The rows of a group lie close to one hidden flat surface of 13 dimensions, which passes through zero. Surfaces can cross.
In the rows, zero is written as 128.
Some rows, each with its group after it:
[116 159 128  79 140  83 127 149 125  97 160 165 126 119  93 147 133 153
 145] => k897
[153 140 139  99 149 141 124 122 122 125  97 112 138 163 169 151 158 164
 139] => k49
[145 143 127 145 113 101 135 156 106 111 136  61  91 142  80 118 115 131
 119] => k328
[ 99  34 154 141  78 149 187 162  66 130 119 107 107 133 174 122 130 134
 120] => k328
[160 103 172 131 107 145 119 150 190 111 169 113 120 171 116 163 125 142
 121] => k49
[159 146 111 110 164 144 150  83 140 175 125 125 132  73 163  70 115 102
  84] => k49
[108 111  95 124  83 121 104 124 159 135 133 105 115 117 165 160 108 122
 184] => k375
[144 132 117  84  99 110 141 116 140 112 119 168 122 149 137 129 141 189
 156] => k732
[135 111 125 158 103  80 148 107 149 186 120 174 152 106 147 131 115 123
  76] => k375
[158  85 132 111 130 138 182 172 100  98  63 158 141  73 115 111 140 134
 121] => k328
[143 158  88  92 109 116 138 114 159 115 195 119  59 109 126 117 129 132
 153] => k328
[131  77 159 144 116 139 127 110 122  99 146 113 167 105 145 120  89 144
  79] => k732
[145 183 118  95 166 139  84 143 182 136 154 140  80 109 162 148 163 110
 143] => k328
[ 86  93 141  97 110 133  89 138 130 123 140  98 174 136 148 188  72  90
 159] => k897
[111 113 101 130 144 136 113 104 139 110 157 116 127 136 167 121 118 122
 122] => k328
[117 123 124 137 127 171 145 143 140 159 124 154  90 132 100 110 145  69
 143] => k49
[167 168 140 146 122 103 123 120 134 141 138 152 148 109  77 146 133 123
 103] => k375
[151 144  89 164 122 134 101 128 136  71  60 200 135 122 135 143 191 186
 167] => k49
[ 81 148  89 115 135 137 107 107  90 111 116 138 109 112 149  78 119 137
 154] => k897
[114  94 138 120 131 134 111 148  78  81 112  80 156 138 168 166 122 141
 133] => k897
[147 123 113 104 130 153 163 132 185 123 110  63 105 147  81  93 101 141
 192] => k375
[128 156 102 122 127 137 138 130  92 120 143 102  87 125 120 116 146 105
 151] => k328
[ 99  94 109 108 143 142 148 101 177 131 142 191 124 164 114  58  91 122
 110] => k732
[138 162 128  78 142 147 144 133  97 135 149  99  94 116 130 112 144 110
 147] => k375
[156 176  94 143 143  88 119 125 132  77 170 140  92 135  74 115 145 141
 113] => k375
[118 119 128  94 134 115 111 139 125  93 184 116  94 189 136 125 106 121
  94] => k897
[140 127 131  90  85 151 146 125  83 144 122  92 137 126 145 197 143 103
 193] => k375
[153 124 140 113 141 175 158 149 101  90 162  57  96 159  97 132 142 112
 147] => k49
[114 152 157 163 130 161  72 132 154 127 143 125 140  84 112 147 127 109
 149] => k732
[119 166 112 125 189 137 108  66  85 137 144 103 193 128 124 134 107  71
  96] => k49
[145 153 126 112 119 111 163 104  75 159  72 191 195 144  95 177 165 122
 159] => k328
[159 117 155 116  99 116 159 147 200 153 151 141 117 201  96 180 150 158
 166] => k328
[ 80 183  61 157 137 147  38 118 119 102 146 105  80 139 119 145 133  57
 186] => k375
[116 133 148 145 172 143 102 134 148 122 146  90 141 145 133 148 133 122
 129] => k49
[ 99 174 131  61 213 136 121 105 141 140 188 146 136 142 147 137 158 109
 152] => k732
[167  75  96 125 116 121 137 107 115 137 121  68 138 139 231 168 118 105
  81] => k732
[154 148 150  75 112  74 128 135 139 140 185 155 150 111 109 183 106 105
  90] => k897
[123 131 159 145 151 116  62 183 167  67 146 105 107 129 127 144 122 164
 114] => k375
[137 169  87 135  91 132  56  95 123  73 156  83 150  80  95 165  80  95
 164] => k732
[120  97  92 145 120 163 103  64 129  71 163  88 136 149 170  95  98 156
 118] => k897
[148 160  96 111 147 136 157  86 129 153 116 122 161 120  68 118 114  84
 160] => k732
[159 101 124 177 151 141 107 167 111  64 114  96 107 113 187 168 192 158
 112] => k49
[123 109 157 123 123 173 120 136 174 161 125  99 128 133 141 134 108 101
 146] => k897
[ 98 104  92 180 154 138 169  79 155 168  67 152 161 172 113  58 118 138
 144] => k375
[104  98 110  92 139 192 143 108 149  95 112 159 122 152 178 116 163 173
 209] => k328
[129 116 140 159  82 114 111 166 114 130 105 127 103 107 138 139 135 141
 118] => k732
[161 188 108 100 181 146 122 107 103  74 114 139 143  80 106 107 156 159
 143] => k49
[134 151  78 137 128 132 110  89 150 158 123 115 143 145 114 147 107  65
 154] => k897
[167 108 151 150 100 109 152 119 115 166 109 157 131 166 185 146 171 158
  62] => k732
[ 92  90 104 102 135  96 129 145 197 135 105 124 169 164  92 134  48 108
 159] => k375
[138  85 135 167 138 162 136 126 178 147 101 161 143 187 150 155 158 116
 123] => k49
[154  87 174  76 117 154 149 160 169 146 125  75 137 128 169 170 110 137
 153] => k897
[100  57 161 149 136 153 160 111 135 160 131 151 189  89 167 126 114 127
 101] => k732
[119 169 146 116 183 200  91 129  96 149 143  69  79 102 181  92 144  81
 117] => k328
[133 105 135 141 101 131 185  97 136 174  95 130 133 109 170  91 143 184
 139] => k375
[140 181 117 111 177  92 154 143 201 127 170 134 100 105  59 117 146 144
 166] => k732
[136 113 133 137 127 109 118 132 183 140 154 154 118 108 137 132 116 115
  91] => k328
[130 128  95 206  92 132 107  66  73 118 126 133 165 118 114 120 111 105
  84] => k897
[132 163 141 147 129 133  59 156 151 127 113 115 129 115 124 189 141 111
 163] => k897
[121 133  66 165  95 106 153  99  99 146  80 123 108 134 125  95 134 135
 153] => k49
[128 128 143 153  99 104 146 150 120 193  79 168 150  90 123 172 151  99
 133] => k897
[ 72  89 138 144 195 188 114 128 110 124 188  90 138 106 179 119 115  34
  90] => k49
[155 135  88 117 131 132 121 131 152 145 102 104 118 133 134 152 121  80
 142] => k732
[111 166 114  90 105  99 120 133  93 152 148 144  74 115 111  82  94  92
  86] => k897
[149 123 116  58 146 115 184  88 118 146 131 101 166 152 128 113  81 117
 113] => k328
[153 117 159 107  99  97 162 104  95 108 137 102 177 114  91 112  81 184
 101] => k49
[ 98 160 118  99 155  93  75 144 203 107 186 131 106 149  80 112  71 112
 125] => k328
[124 176 135 171 181  92 107 130 149 147 110  96 149 143 106 131 149 166
 142] => k375
[153 119 142  84 100  99 182 171 130 165  98 147  94 164 121 140 151 143
 141] => k49
[124 129 130 111 105 100 140 174 114 164  74 181 133 133  96 163 134  87
 131] => k732
[100  80 129  77 103 111 147 162 100 115 126 116 120 132 165 155 111 131
 152] => k375
[121 150  92 112 124 106 145 120  76 102 129 108  89 180 113  90 130 139
 125] => k732
[165 133 137 116 122 126 138 102 146 150 146 134 167 129 132 183 134 113
 122] => k375
[ 72 115 122 202 166 140  61 159 190 111 138 135 101 171 141 132 143 111
 138] => k897
[135 151 135 120 121  78 104 106 106 112 146 110 169 145 122 165 111 163
 121] => k328

New rows, each followed by its group:
[ 99 127 113 189 219 143  97 145 131 105 130 102 129 100 159 132 171 103
 117] => k49
[139 149 117 122 123 171 121  85 131 106 181 108  97 126 168 132 170 158
 166] => k328
[175 145  68 188 171 149 107  96  57  57  47 144 152  60 192 128 209 161
 105] => k49
[113 148 154 114 146 127 173 133 112 151 106 177 139 142  93 119 174 168
 171] => k732
[145 174 172 129 110 129  96 116  99 127 166 111 109  89 129 108 123 156
  87] => k732
[144  75  82 141 105 107 154 126 118  33 165 119 105 164 128 122 134 173
 118] => k375
[146 157 122 122 141 124 100 135 110 116 146 143 103 162 148 144 156 118
  96] => k897
[145 129 145 130 109 150 121 125  96  92 125 136 120 155 137 121 151 174
 125] => k897
[115  80  70  79 103 100 164  97 157  88 158 112 150  73 141 113  65 152
 159] => k732
[155 149 172 124 109 151  90 168 174 163 129  87  84  91 140 125 106 109
 116] => k897
[161 148 119 151 125 134  94 139 215 116 158 108  57 112 116  78 110 144
 104] => k732
[131 137 127 187 108 130 177  80 111 160 118 147 141 127 104  99 163 169
 142] => k732
[162 121 112 125 137 124 138 142 109 147 105  98 105 109 212 155 166 120
 103] => k328
[107 136 167  80 148 152 154 139 116 171  80 130 168 132 108 119 113 120
 165] => k375
[112  92 183 168 143 217 114 152 130  87  84 122 159 150  83  93 118 141
 150] => k732
[139 164 164 113 164 146 126 179  92 124 118  70  98 121 116 120 146 124
 130] => k732
[141 144 123  91 143 123 167 113 129 123 142 154  85  87 144  51 144 187
 113] => k897
[151 106 134  82 132 146 166 130 133 175 102 128 102 140 164  80 105 108
  80] => k732
[139 116 149 209 176 129 170 167 136 173  83  91 118 104 107  85 153 109
  91] => k897
[161 128 112 141 139 174 134  77 130 162 119 118 145 163 141 104 114  80
  87] => k732
[139 144 151 145 198 159 185  87 146 192 129 128 193 107  94 125 152  89
 136] => k732
[140 171 135 109 133 153 138  39 117  88 203 136 149 131 103  66 111 201
 120] => k732
[138  71 135 150  91 164 130 129 155 132 115  74 148 184 140 170 108 108
 155] => k897
[167 107  52 125 108  96 166 144 135 111 100  37  66 127 164 113 125 147
 153] => k732
[133  96 185  91 179 153 176 156 131 139 101 132 185 111 126 150 141 133
 141] => k732
[139 106 172 154 143 182 136 160 128 150 156  96  92 101 157 115 140  78
  79] => k328
[126 129 166  72 150 179 123 148 126 132  94 169 154 144  89 104  95  87
 120] => k732
[125 142 115 135 156 131  99 134 173 125 115  78 106 182 133 119 122 143
 156] => k328
[119 112 104 174 146 128 135 102 132 121 114 164 133 130 163 115 167 154
 123] => k897
[147 106  98 137 102 140 129 102 158 150 136 177 128 140 141 152 134  75
 116] => k375
[122 117 144 134 129 124 103 125 180 126 159 135 148 108 132 153 115 131
 127] => k897
[121 104 132 130 104 124 118 133 134 115 129 143 121 132 142 118 111 145
 110] => k732
[ 95  96 118 209 151 126 134 103 149  80 151 156 182 162  51 118 111 120
 123] => k732
[ 73 120 172 134 145 126 133 174  98 130 116 151 137 125  81 103 124 135
 126] => k897
[158 107 145  67 117  91 192 168 110 147 121  97 127 104 131 144 112 127
 114] => k897
[141 136 147 129 120 118 137 186 126 111 116 169  92 142  88 129 162 137
 122] => k375
[106 145 105 111 148 117  89  88 193 138 165 128 134 153 150 131  99 119
 139] => k49
[118 137 138 107 132 201  71 126 142  66 162 166  81 105 175  90 144 158
 126] => k375
[130 141 125 157 100 164 103  98 159 117 126 142 104 148 152 111 154 181
 165] => k732
[ 85 112 143 131 100 144 130  99  92 162 112  86 154 138 144  96  83 141
 147] => k49
[139 141 150 113 156 202 125 103 139 141 129 120 111 113 172  98 155 142
 139] => k375
[185 105 169 154  64 156 113 119 153 134 142 155 145 124 121 158 108 124
  74] => k49
[119  82 138 133 135  90 180 145 165 115 144 135 164  61  85 115  93 147
 125] => k732
[123 155 102  47 184 128 119  76 116 114 188 104 168 118 158 161 114  96
 143] => k732
[106  80 145 222  57 177 117 116  81 135  81  89 127  97 180 112 143 168
 145] => k732
[193 116 122 200 110 154 110  83 139 140 124 103 147 163 154 145 134 108
  63] => k732
[146 143 120 110 106 152 126 105 182 164 123 119 111  79 139 111 120 134
 167] => k897
[125 137 100  56 157 128 171  92  53 164  99 169 151 104 193 117 155 113
 117] => k897
[149 136 157 121 137 116 169 105 123 147  93 169 194 150 110 156 165 191
 154] => k375
[ 58  76  92  79 149 150 136 119 112 110 124 160 125 121 173  83  99 103
 136] => k328
[116 128  94 146 160  75 179 106  90 113 140 103 174 157  55 118 109 109
 120] => k49
[186 134  89 139  67 106 159 127  88 115  97  95  90 161 103 127 138 139
 130] => k897
[152 119 131 122 123 129 149 117 108 139 131 145 151 141 143 148 145 118
 100] => k897
[142 124 113 131  82 164 105 113 113  77 169 160  96  97 109 101 110 108
 103] => k375
[159 166  73 129 198  71 159 132 156 135 128 102 131 119  91 144 152  99
 138] => k897
[ 66 123 101 169 123 152 103 170 127 165  93 143  28 127 179  73 159  96
 135] => k375
[155  72  82 150 142 137 155 160 130  83  99 155 116 117 181 165 195 119
 130] => k328
[107 108 161 148 154 131 115 156 133 157  89 131 170 188 134 158 121 100
 105] => k328
[145  84 141 149 124  91 141 164 153  90 145 102 126 155 133 161 138 175
 108] => k49
[109 165 168 137 126 135  73 140 159 163 142 124 103 115 140 123 121 139
 126] => k328
[152 117 106 108  65 147 133  84  95 159 106 138 106  82 214 105 128 145
 107] => k897
[117 161 110 178 143 127 204 120 103 176  95 121  95 136  32  41 153 119
 166] => k732
[ 91 118 103  96 128  71 121 123  93 113 117 153 171 119 139 137  86 124
 103] => k328
[137 130 168 160 126 101 110 181 168  71 171 106 107  89  72 134 122 182
 128] => k49
[116 121 153 121 137 141 110 132 152 125 149 130 145 160 129 150 122 130
 139] => k49
[180  69 121  86 112 158 137  92 141 107 107 138 170 179 205 155 114 143
  98] => k732
[125 121  97 105 153 139 149 102 127 107 121 160 161 143 118 128 129 117
 148] => k328
[ 98 137 126 114 141 154  83 133 187 140 113 143 125 136 151 141 128 133
 183] => k375
